The first 10 rows are patterns. Each new row is the sum of 3 different patterns, raised or lowered, with some noise. Before adding, each is slid sideways (what falls off one end comes back at the other) and multiplied by a number that may be negative. Names go in the order of the patterns.
Known rows, each followed by the names of its patterns:
[  4.2   6.4  -1.1   8.8   5.2  -7.5  15.4   5.5  11.6 -11.1 -15.4 -12.5
  -5.0  -7.3 -13.1   3.9 -13.8  21.8   7.0  -5.9  13.0 -11.1 -16.1   1.1
 -20.1 -15.1  11.8 -10.0   9.4 -13.1  19.1  21.3 -11.5  -8.3  10.9  -4.1
  18.3   1.5   2.6]  (1)
[ -4.6  -8.9   8.7   2.7  21.2  -3.1  -5.5   5.4  15.5  19.0   2.1 -19.9
   3.8   5.5 -18.5  20.9  -7.7 -10.5  -0.7  21.5  -4.4  16.5  -5.5 -21.2
  19.4  -7.7   8.1  -9.3 -17.7  18.3   4.8  18.4 -19.6  -7.0 -21.1   7.8
 -16.0  14.9  13.3]  (8)
[ 19.0 -16.3  15.5   1.2  16.8  12.6  16.7  -0.5  20.6  21.8  13.2  -7.2
   3.9  14.9 -20.0   1.6   2.0  -5.5   5.4 -21.9 -12.6   5.2 -12.0  -8.3
  19.8 -16.3  -3.6 -11.6  13.1   0.2  -3.0   0.6  19.6 -20.8   1.8   1.0
 -16.2  -6.1  -4.9]  (2)
[-19.9  -0.2  18.8  15.0   2.5 -17.3  12.2  14.0  -7.1   1.3 -10.6   7.7
  21.3 -21.2  19.9 -14.3  -1.4 -20.4   2.6 -14.9  21.7 -18.6  21.9  13.9
 -20.9  -6.5  -5.6  11.0  19.3 -11.0 -12.3  21.9 -17.5  -1.7  -9.6  10.8
  13.4  -6.4 -12.8]  (4)
[-13.0   9.8  15.3  -5.4   8.9 -21.4  17.0  -6.2  -6.5  -0.2   0.0  15.7
 -10.8  -0.2   0.8 -16.0 -13.7  -1.7 -14.4 -13.6 -12.6 -13.0 -18.4  -7.3
   1.3  17.8 -19.5 -17.8 -21.8  13.2   5.9 -20.9  14.8   0.1  -1.6 -19.9
   1.6  20.0   3.9]  (9)
[  6.8   2.3 -10.5 -14.1   2.7  13.2   1.7  -0.9 -12.2  18.6 -16.1  -5.2
 -11.8  16.2  -4.4 -11.5  21.3   7.3  -6.1  14.7   4.0  14.5   0.7 -10.6
   5.1 -16.9 -19.1  -0.9  -0.4  19.2  -3.5   0.4  19.3 -21.2  -4.0 -13.6
  -4.3   7.1 -18.9]  (6)
[ 21.0  -3.1   8.4   9.3   1.8  12.8  -6.4  -4.0   7.6   9.1  16.7  15.1
 -11.7   6.9  19.3  21.4  12.1  -1.4   7.5  18.5  -2.5 -14.8   3.6  -6.4
   2.9   8.6  16.1  -7.1 -18.7  15.8 -14.4  -4.4  -9.1 -10.9  -2.4  -1.7
  16.7  11.9   9.0]  (7)
[ -5.0 -11.1  -6.7   0.5  21.7  -9.1  12.5  -2.2  10.0 -17.8 -14.3  -9.0
  13.1  13.1  14.1  16.6  10.6   2.3 -17.3  19.1 -17.6  -6.2  18.9 -11.7
  21.4  -8.5 -13.2  18.4  -2.1  15.4  21.5 -16.2  -3.3   7.7  10.3  -0.3
   7.1   5.7  -7.2]  (0)
[-18.3 -10.3 -21.3  -7.2  13.1 -19.2   1.1  11.2  20.6  11.1   3.1  -4.6
   6.1 -21.0   7.9  12.8  17.4  12.4  -4.3 -20.4  -9.4  13.7  -4.8  15.4
 -14.5  15.9  17.5   4.2   1.7  18.5  -5.9 -14.0 -17.9 -10.9  16.5  -0.1
   5.3 -17.9  21.0]  (5)
[ -5.0   9.8  -3.5  -5.1  17.9   5.5 -16.2  -8.5 -15.6 -20.8 -13.2  12.0
 -14.2  13.4  -6.1   1.0  12.8 -11.7  16.9 -21.5  -8.1  -7.8  14.8   6.3
 -14.0   1.2   3.7   7.3  19.9 -14.8 -20.9 -18.8   8.8 -10.1 -15.2   9.8
  16.5  13.3  20.5]  (3)

New rows. What belongs after each?
[ 32.0  39.0   7.2  39.4   6.0  18.8  14.9  11.2   2.2  11.0  23.7  -8.0
   6.6  32.9   5.3  19.9  17.3  -3.3  19.2  -9.0  34.8   6.5  15.9  15.1
  -2.3  51.3  16.7  14.0   3.2  14.5  41.2  25.0  16.3 -12.7  19.5  -1.5
  10.5  16.5  45.6]  (1) (8) (3)
[-14.4 -29.0 -34.4 -41.1 -12.4  -4.9 -30.5 -18.7 -35.0 -11.0 -33.1 -27.9
 -40.5 -28.5 -40.4 -25.9 -20.8 -28.3 -37.3  -4.3 -26.2 -26.0 -44.4 -16.0
   0.1 -44.0 -16.4 -21.3 -24.9 -31.2 -12.1   9.1 -13.7 -26.7  -9.2  -9.7
 -15.4  -5.4 -40.5]  (9) (6) (7)
[-11.6  -0.7  -5.0  -9.8  11.1 -39.0  11.6 -23.9   0.3  -6.8 -20.7 -13.6
 -11.2 -23.7 -13.3  22.3 -14.6 -19.9 -28.6  -1.0 -15.5 -12.9 -21.1  -9.1
 -34.2 -19.0 -50.3 -36.4 -45.1 -12.7 -34.6 -22.2  14.5  -1.2  -9.3 -32.8
 -43.3 -25.0   3.2]  (2) (9) (0)
[-25.6 -33.5   1.9 -18.0  -3.9  -4.2 -29.2  -7.0 -24.8 -30.0 -47.5 -49.6
 -29.1 -28.3  -8.5  -0.1   1.8 -29.1 -17.5 -41.1  20.4  -6.8 -28.0   4.0
 -14.3  -7.5 -35.1 -25.0   7.1  -4.9 -24.4  26.2  -5.4 -15.6  -9.8 -30.3
  12.2 -15.6 -21.7]  (9) (0) (3)
[ -9.2  15.1   0.5  25.1  44.8   9.2  43.4  22.7   3.1  46.8  15.2  13.9
   9.4  -9.6  15.9  48.6  -5.8  33.6 -19.0  19.3  25.4  -1.0 -10.2  23.0
  18.1  11.6  45.1   0.3  21.6 -19.9  31.2  20.4  31.3   1.8   9.5   4.7
  14.0  16.1 -25.1]  (1) (8) (2)
[ 25.6  19.3  32.2  -8.3  34.3   4.0  12.4  46.0  34.8  36.1  21.5  14.3
  19.6  33.3 -17.7  39.2  38.3  32.0  10.9  -1.6  27.4  22.6  30.4  24.1
  23.0  -3.1   1.2  31.2  18.6  -2.1  14.2  23.3  15.5  21.6 -15.4  32.6
   3.0  34.7  12.5]  (4) (9) (0)
[ -2.9  -4.4   6.6  -5.2 -39.5 -23.1   7.0 -10.3  12.4  -5.7   7.7 -25.3
 -24.4 -20.1  -7.6 -20.1 -17.6 -16.1  23.8  -1.0 -11.5 -42.8 -14.1   8.7
 -13.4  22.0 -27.7 -16.4 -19.5  19.9 -31.7  -9.2 -15.9 -28.3  -2.3 -18.2
  14.4   5.3  -6.5]  (8) (7) (5)
[ -1.3  18.0 -13.9  -3.3  -5.1 -21.7 -28.7  -1.7 -22.9 -29.9  -9.0 -24.7
 -13.3  -3.0  -5.6  18.0 -24.4 -35.3 -25.2 -10.6   5.3 -38.6 -12.1  -2.4
 -11.8 -24.9  -1.5  -4.8  -8.6 -28.5  -7.8   8.3 -16.2 -13.6 -38.2   3.8
 -20.9 -21.4 -23.1]  (1) (9) (7)
[ 9.6  7.1 14.6 10.3 21.2 29.8 20.7 61.0 48.3 37.6 13.2 24.8 30.5  0.1
 23.4 26.4  1.2 26.3 -3.8 -3.4 26.9 28.7 -1.4 28.4  7.8 34.6  0.7  4.6
 29.0  1.2 10.2 26.2 57.2 34.1  7.5 -3.3 55.8 -1.1 28.0]  (6) (0) (3)
[-34.3 -34.8 -23.7 -25.9 -34.0 -19.3 -31.1 -11.5 -35.0 -19.3 -27.2 -18.2
 -30.2 -46.3  -7.9 -21.1 -29.7 -15.2 -28.0 -29.2 -29.5 -20.2 -17.4 -11.1
 -11.4  -4.5 -19.5 -23.7 -24.4  -1.5   0.8 -41.4  -4.9  -3.2 -31.4 -18.5
 -26.8 -22.2 -40.6]  (9) (7) (3)
[  9.9 -11.9  16.3  17.5  10.5 -26.3   0.5 -31.3  18.2   3.7  35.2  11.9
  10.2  -1.5  -6.4 -18.6  -9.6 -21.0   2.3   9.7  -3.0  30.2  -4.4 -25.4
  23.6  -2.4   9.4  38.6  -6.1  -9.0   0.1 -13.0  15.8  13.4 -14.7  -7.6
   1.8   9.0   9.0]  (8) (0) (3)
[ 0.0 31.1 35.5  0.4 11.0 32.2 38.0 37.2  3.1 27.4 62.7 14.4 15.8  4.8
 52.1 28.4 -1.8 21.1  2.6 22.0 55.1 56.3 22.1 -7.9 55.3 22.9  5.9  0.2
  8.3 33.9 51.7  4.3 44.7 24.3 26.6 -3.8 27.8 24.6 38.2]  (4) (9) (7)
[-19.1 -16.2  -3.4 -13.3 -21.7 -29.2 -30.4 -21.2 -36.9  12.9   8.0 -29.6
   7.9   5.2  -9.8  13.4 -20.0 -21.4 -47.2 -41.1  -1.4 -11.9   1.5 -17.1
 -24.7  16.3 -36.6 -15.3 -23.2  -5.8 -10.7 -35.5 -32.1 -24.0 -44.1 -57.3
 -21.1  -8.8  -2.8]  (1) (9) (3)
[-13.6   2.5   8.2  -0.7 -39.8  20.1 -17.7  -5.9 -31.1 -23.0  -0.5 -10.9
 -16.9 -30.0   7.0  -7.6  -2.6 -35.0  32.9 -18.7 -18.6  24.9  -0.7  17.9
  13.8 -16.5  21.9  10.2 -38.8  21.2  -9.0   0.8 -21.0 -10.8  15.7  -0.1
 -13.7  27.4 -23.7]  (2) (4) (6)
[  6.8  -3.5  -4.4  -6.3  -7.6  -7.6 -18.1   1.1  20.9 -29.0  -5.7 -12.4
 -11.0   5.6 -31.7   4.2 -19.7  -5.3 -20.6 -21.5   2.3  -3.0  19.5  -9.4
  -2.5   3.4 -33.0 -31.4  -0.7 -10.4  -2.8  15.7   5.3   8.9 -23.9  -4.2
   8.5 -27.4  15.3]  (6) (7) (3)
[22.3 -9.6 -6.4 29.4 21.0 49.4  6.2 15.2 26.4 32.6 30.3 22.8 26.5 40.0
 32.3  5.5 12.8 40.3 17.4 20.8 37.6 38.0 21.5 15.3 25.3 11.3  1.0 -2.9
  6.4 13.9 18.2 26.8 16.2 42.7 29.4  0.8 34.2  8.0 -0.4]  (1) (9) (7)
[ 19.0  -3.5  -3.0   5.2  -7.4 -12.0  -2.1   8.4   7.2 -12.3 -14.1  12.2
 -19.2  -9.1  -7.6 -18.6  13.9  -6.5   0.5   7.0 -42.9  -6.6 -19.6   1.0
 -20.0 -31.2 -13.6  -8.6 -13.8  -4.2   0.7   4.5 -17.9 -10.7 -14.7   7.6
 -29.5  -7.6 -19.6]  (1) (8) (6)
[  5.7  23.9  28.1  14.9  48.9  24.7  40.8  18.7  21.9   0.6  10.7 -26.0
  43.1  32.4  31.9  -2.7   7.3  33.9  19.9  14.8  19.4  45.0  26.2  -0.3
  14.9   6.4   9.8   0.1   0.1  24.3  20.8  -2.2  21.5  38.5   4.6  20.7
   0.4  10.8  23.4]  (8) (9) (3)
[15.5 36.8 24.8  7.3 -4.7 19.4  9.2 -0.4 22.4 23.5 21.9 24.7 39.7 44.8
 47.6 37.9 45.8 22.4 26.6 27.0 13.7 34.2 34.5 13.9 24.6  9.8 26.6 22.7
  3.6 -2.9 29.8 25.4 12.8 25.0 19.6  0.7 17.5 26.1 50.0]  (2) (5) (3)
[-23.6   5.1  -2.2  35.9  35.4   0.2  18.7  11.5  13.1  21.6  11.4  21.5
  10.8  18.1   5.2  32.4   8.7  14.2  15.3  17.2  21.8  -5.0  -9.5  -8.5
 -18.8  20.3   7.4  20.6  -2.4  38.0  24.6 -13.3  21.2 -16.9 -20.2   3.3
 -23.3 -15.2  26.1]  (1) (2) (3)
[  3.1 -34.9 -22.6  12.4 -15.4  -3.1  13.0 -12.5  10.3 -27.1  -0.1 -38.3
 -37.7  -2.0 -22.0 -24.4  -3.5 -31.2 -23.2 -29.1  -2.9 -22.3 -26.1 -20.7
 -25.3  -8.1 -22.0 -23.0  -1.4   1.7  -6.6  -2.0 -10.5 -17.1  18.3 -11.1
  -1.1 -38.5 -26.9]  (1) (2) (5)
[-27.9  -1.2   7.3  -8.4  16.9  -2.0 -14.8 -25.8  -9.8  -6.3   6.1 -33.4
   8.2  -7.7  -2.2   3.3  25.7 -22.6 -11.7 -19.0 -34.3   4.2 -18.6 -14.2
 -28.1  -6.3 -15.1 -15.3 -31.1 -26.6   6.3 -32.2   5.3   3.7  21.1  -0.7
   0.2 -24.0   1.6]  (8) (5) (3)
[-15.3   3.3   6.5  -5.1   3.4 -13.9  12.9  35.4  -8.4  24.0  -8.6  11.7
 -25.6  -5.7 -25.8  24.5  -3.9  21.2  31.0 -30.0  -7.8  -0.7  30.1  38.6
  -8.6  -8.1  26.7  -6.7 -22.3 -10.2  -1.2  23.8  -0.9  -9.6  -9.6 -11.5
  27.8  13.1   0.1]  (4) (6) (7)
[15.0  5.0 21.7 23.0  4.0 11.9 31.3 25.5 18.6  5.2 19.9 33.1 30.8 19.8
 15.8 10.6 21.4 19.3 16.3  9.1 25.5 26.8 32.4 18.4 -5.1 34.2 13.6 33.3
  4.8 41.5 25.3 38.3  2.0 26.0  4.8 12.4 42.3 38.7 28.4]  (4) (6) (3)
[  2.7 -11.5  -0.6  -3.2  -1.9  32.4   6.9  16.9 -18.4   5.9  26.3 -22.7
  23.4   7.6   2.3  21.4   1.0  26.6  -5.7  11.2  30.1  19.1 -23.4 -17.7
  -2.9  18.3  11.7 -18.0  24.3   7.5   6.9 -16.8  14.4  14.1  -6.7   7.7
  11.0 -10.4 -24.9]  (6) (7) (3)
[-14.9 -43.8 -29.6  -4.1  11.4 -28.6 -15.7   7.0 -39.0 -17.1  16.1  14.9
  15.7  12.2   3.2 -31.8   9.3 -37.2   3.6 -21.6   7.5   9.6 -11.8   1.8
 -11.6 -11.6 -42.5 -17.7   4.8   7.8 -19.8   8.2 -20.3  -4.2  29.0  -1.8
  -0.4  23.0  -8.5]  (9) (0) (3)
[-18.0 -16.5  18.2 -13.7 -14.4  23.7   0.6  13.7   2.6 -11.2  -1.5  20.7
  -7.1  16.9 -14.6   1.6  33.7  21.1   2.4 -25.8 -10.8  -4.2 -13.4 -31.5
  31.2 -27.4  12.4  19.8  -4.5   4.6 -47.7  27.2 -13.3 -26.1 -20.3 -33.2
 -35.3  10.8  -5.9]  (2) (7) (0)
[ 43.6   3.2  33.3  33.6  16.7  16.1  37.4   1.5  10.9 -10.9  12.0  36.9
   8.5  29.5 -12.8  36.8   2.5  15.1  -1.0  -3.3  23.2   8.6  21.1  30.8
  19.9  12.1  14.5  15.1   8.4  -5.4  41.7  38.6  47.0  41.5   9.6   0.5
  14.3  38.0  16.7]  (7) (5) (3)
[  0.4 -22.0  -4.5 -14.0   2.7   7.1 -29.3 -12.2 -18.5 -13.0  -1.7 -17.4
   2.7 -10.7   0.1  -4.5  -2.6   0.3  -9.9   7.6  10.6  -6.0 -18.3  -2.1
 -12.8 -12.2 -22.5  14.4  -9.6  -0.3 -15.6 -12.2   0.9 -22.0  -2.6  -9.5
  -6.5 -21.6   5.9]  (6) (0) (3)
[ 24.9  22.2  45.2  21.5  25.1   0.0  47.6  -2.9  32.9  12.7  10.1  25.7
  24.9  34.3 -15.0  29.8  11.8  35.1  21.9  51.6   9.3  45.6  44.4  20.4
  18.4   4.8  34.9  13.6  11.5  22.4  11.8  16.6  13.0  11.1  12.1   1.9
  11.2  25.4   9.8]  (2) (6) (0)
[ 10.0  -3.7 -29.2 -19.7  11.5 -11.2   8.0   2.9  12.4   9.6 -29.7 -23.2
 -28.9  -7.0 -10.5  21.7  -2.2   7.2 -25.4  -2.2  33.3  -9.9  17.1   1.6
  -1.6 -27.1  17.1   0.5  25.3 -17.1 -12.0   6.4 -27.8  30.0   5.5  24.8
 -25.2  -5.9  -0.3]  (9) (5) (3)
[ -0.2 -16.7 -13.5  -7.3 -25.8 -23.7  -6.3  -2.2  -5.5 -30.6 -32.6  -5.1
 -17.2 -45.0  -0.9  -4.6   3.5 -15.0   5.7   0.1  -8.0 -25.9 -11.5 -36.7
 -28.8 -14.1 -36.0  -5.0   6.1  -2.5  31.1  -9.7 -31.0 -31.3 -17.7  -9.7
 -39.0 -13.9  -3.5]  (1) (8) (6)
[ -2.5 -28.8  12.7   1.7 -16.3 -15.1   2.0  26.4  23.3  -1.5  23.0 -15.6
 -21.0   0.2   5.9 -26.2  40.8 -18.6  37.7  14.0 -23.4   7.7 -15.7  14.2
  23.8 -33.0  -9.5  19.8 -12.0  -1.5 -10.7  17.8   7.8 -11.3 -21.6 -29.7
  -9.4  38.0   5.5]  (4) (7) (0)
[36.5 27.1  7.9 29.3  9.2 10.9 21.0 29.1 39.0  7.3 -3.7  5.4 19.2 33.0
 15.4 24.7  3.5 40.5 -3.2 31.2 15.2  4.1 11.3 39.4 13.8 -0.3 33.5 21.2
 39.4 35.5  0.3 14.1 42.2  3.3 47.7 11.8 41.1 20.1 23.5]  (8) (4) (5)
[ -6.6 -24.9 -11.6 -14.2   5.6   6.1  -2.3   8.6 -17.8  13.7  -4.6 -19.3
 -30.8   8.2  -2.8 -36.3  10.1   0.7  -1.4  16.1   5.9 -32.7  -6.9   3.6
 -31.0   0.1  -3.8  13.4   3.5   3.5   8.7  15.9  -4.1 -22.4  18.6  -6.1
  -9.1 -29.0  -5.1]  (8) (7) (3)
[-27.4  36.2  13.0  10.0 -12.4  20.1 -12.2  -1.7  -2.4 -16.8 -23.6  -9.2
  12.3 -16.5  18.7   6.0  47.6  34.6  27.9   4.7   4.5  20.6  25.8  -3.6
  18.4  33.9   3.5  20.6  10.2  21.0   8.8 -26.7  -4.7  16.1 -19.9  -8.7
  19.4 -11.9  13.9]  (2) (6) (7)
[-10.5  -1.3 -14.1  10.6  -7.0  -1.1  -4.9  16.5   6.6   2.5   2.5   4.8
   5.4 -12.1   5.6 -14.2   5.8   9.9  -7.3  -6.1 -10.7   4.2  14.6   5.4
   6.2  12.9 -12.6  -9.2  -4.6   7.9 -13.3  -6.9  15.1  -9.8 -19.8 -37.4
  10.1 -19.6   0.4]  (6) (7) (0)
[12.7 23.5  1.0 23.6 34.0 29.3 -9.6 11.8  6.1 19.6 26.1  8.5 28.1 23.2
  2.4 11.3 23.4 38.0 24.1 10.9 33.2 34.2 -3.2 29.5 -4.8 18.5 29.1 18.2
 24.3 22.0 21.0 23.4 16.8 10.0 13.5 13.3 22.7  9.2 14.2]  (1) (9) (6)
[ -2.5   9.1  -6.9 -18.5  -2.4  26.3  19.5  29.4  -2.8  10.9  -3.8  -3.3
 -40.6  -0.4  -8.6  13.2  25.3 -15.5  20.1 -11.2 -15.3 -15.9 -29.8  -0.9
   4.4 -21.7  14.9  -7.7 -19.2   8.6   8.1  -7.9  11.7  13.9 -14.1   5.8
 -11.8   8.9   3.4]  (7) (0) (5)
[  1.4 -29.1 -14.2  -6.9 -20.7  -0.9 -21.0  -6.5 -23.8  -0.8 -29.4   1.6
  -6.0  -5.2 -28.4 -23.8  -7.3 -11.5 -14.0 -10.4 -16.9 -17.0  -9.7 -27.0
 -14.2   2.3  -6.4  12.9 -12.3 -11.0 -30.2   6.9 -25.5  -6.0 -17.3 -11.7
  14.8  -5.7 -12.1]  (4) (6) (5)
[ 14.3  -5.5   8.0  -4.8  -2.9   8.5 -22.7 -19.5  -3.5  24.1  -5.6 -12.8
  -6.0 -12.4  -4.5 -27.0  30.8  -4.8 -17.3  33.0  21.1  -5.0  -7.4  16.3
  -1.8  19.0 -16.2   0.0 -27.6 -22.1 -15.7  -5.8  -3.7   2.1 -25.4  13.8
   7.1 -18.3  -9.4]  (2) (4) (9)
[-28.2 -13.3 -21.1  -2.6 -46.2  13.6 -24.5 -27.2   3.7 -20.9 -11.6 -37.8
 -32.0  -9.2  -7.8 -36.7 -12.1 -30.7  -3.2 -40.9 -40.8 -16.6   2.8 -11.5
 -35.5 -21.8 -28.2 -13.0 -14.5 -22.5 -12.8  -0.2 -29.6  -2.8 -11.9 -53.2
   1.2 -27.4 -11.0]  (2) (4) (6)
[-16.9 -14.8 -15.8  -5.3 -22.8 -28.2  -9.4 -37.8   2.3  -6.5 -32.8 -22.6
 -47.4   0.2 -14.7 -38.6  -7.8 -12.7  -0.9 -13.2 -27.2 -12.4 -41.1  -7.8
  11.9  -3.6 -17.7 -20.3  -6.0 -19.2 -15.9 -38.0 -24.8 -16.2 -18.9 -36.1
 -10.3 -20.2 -41.6]  (6) (7) (3)
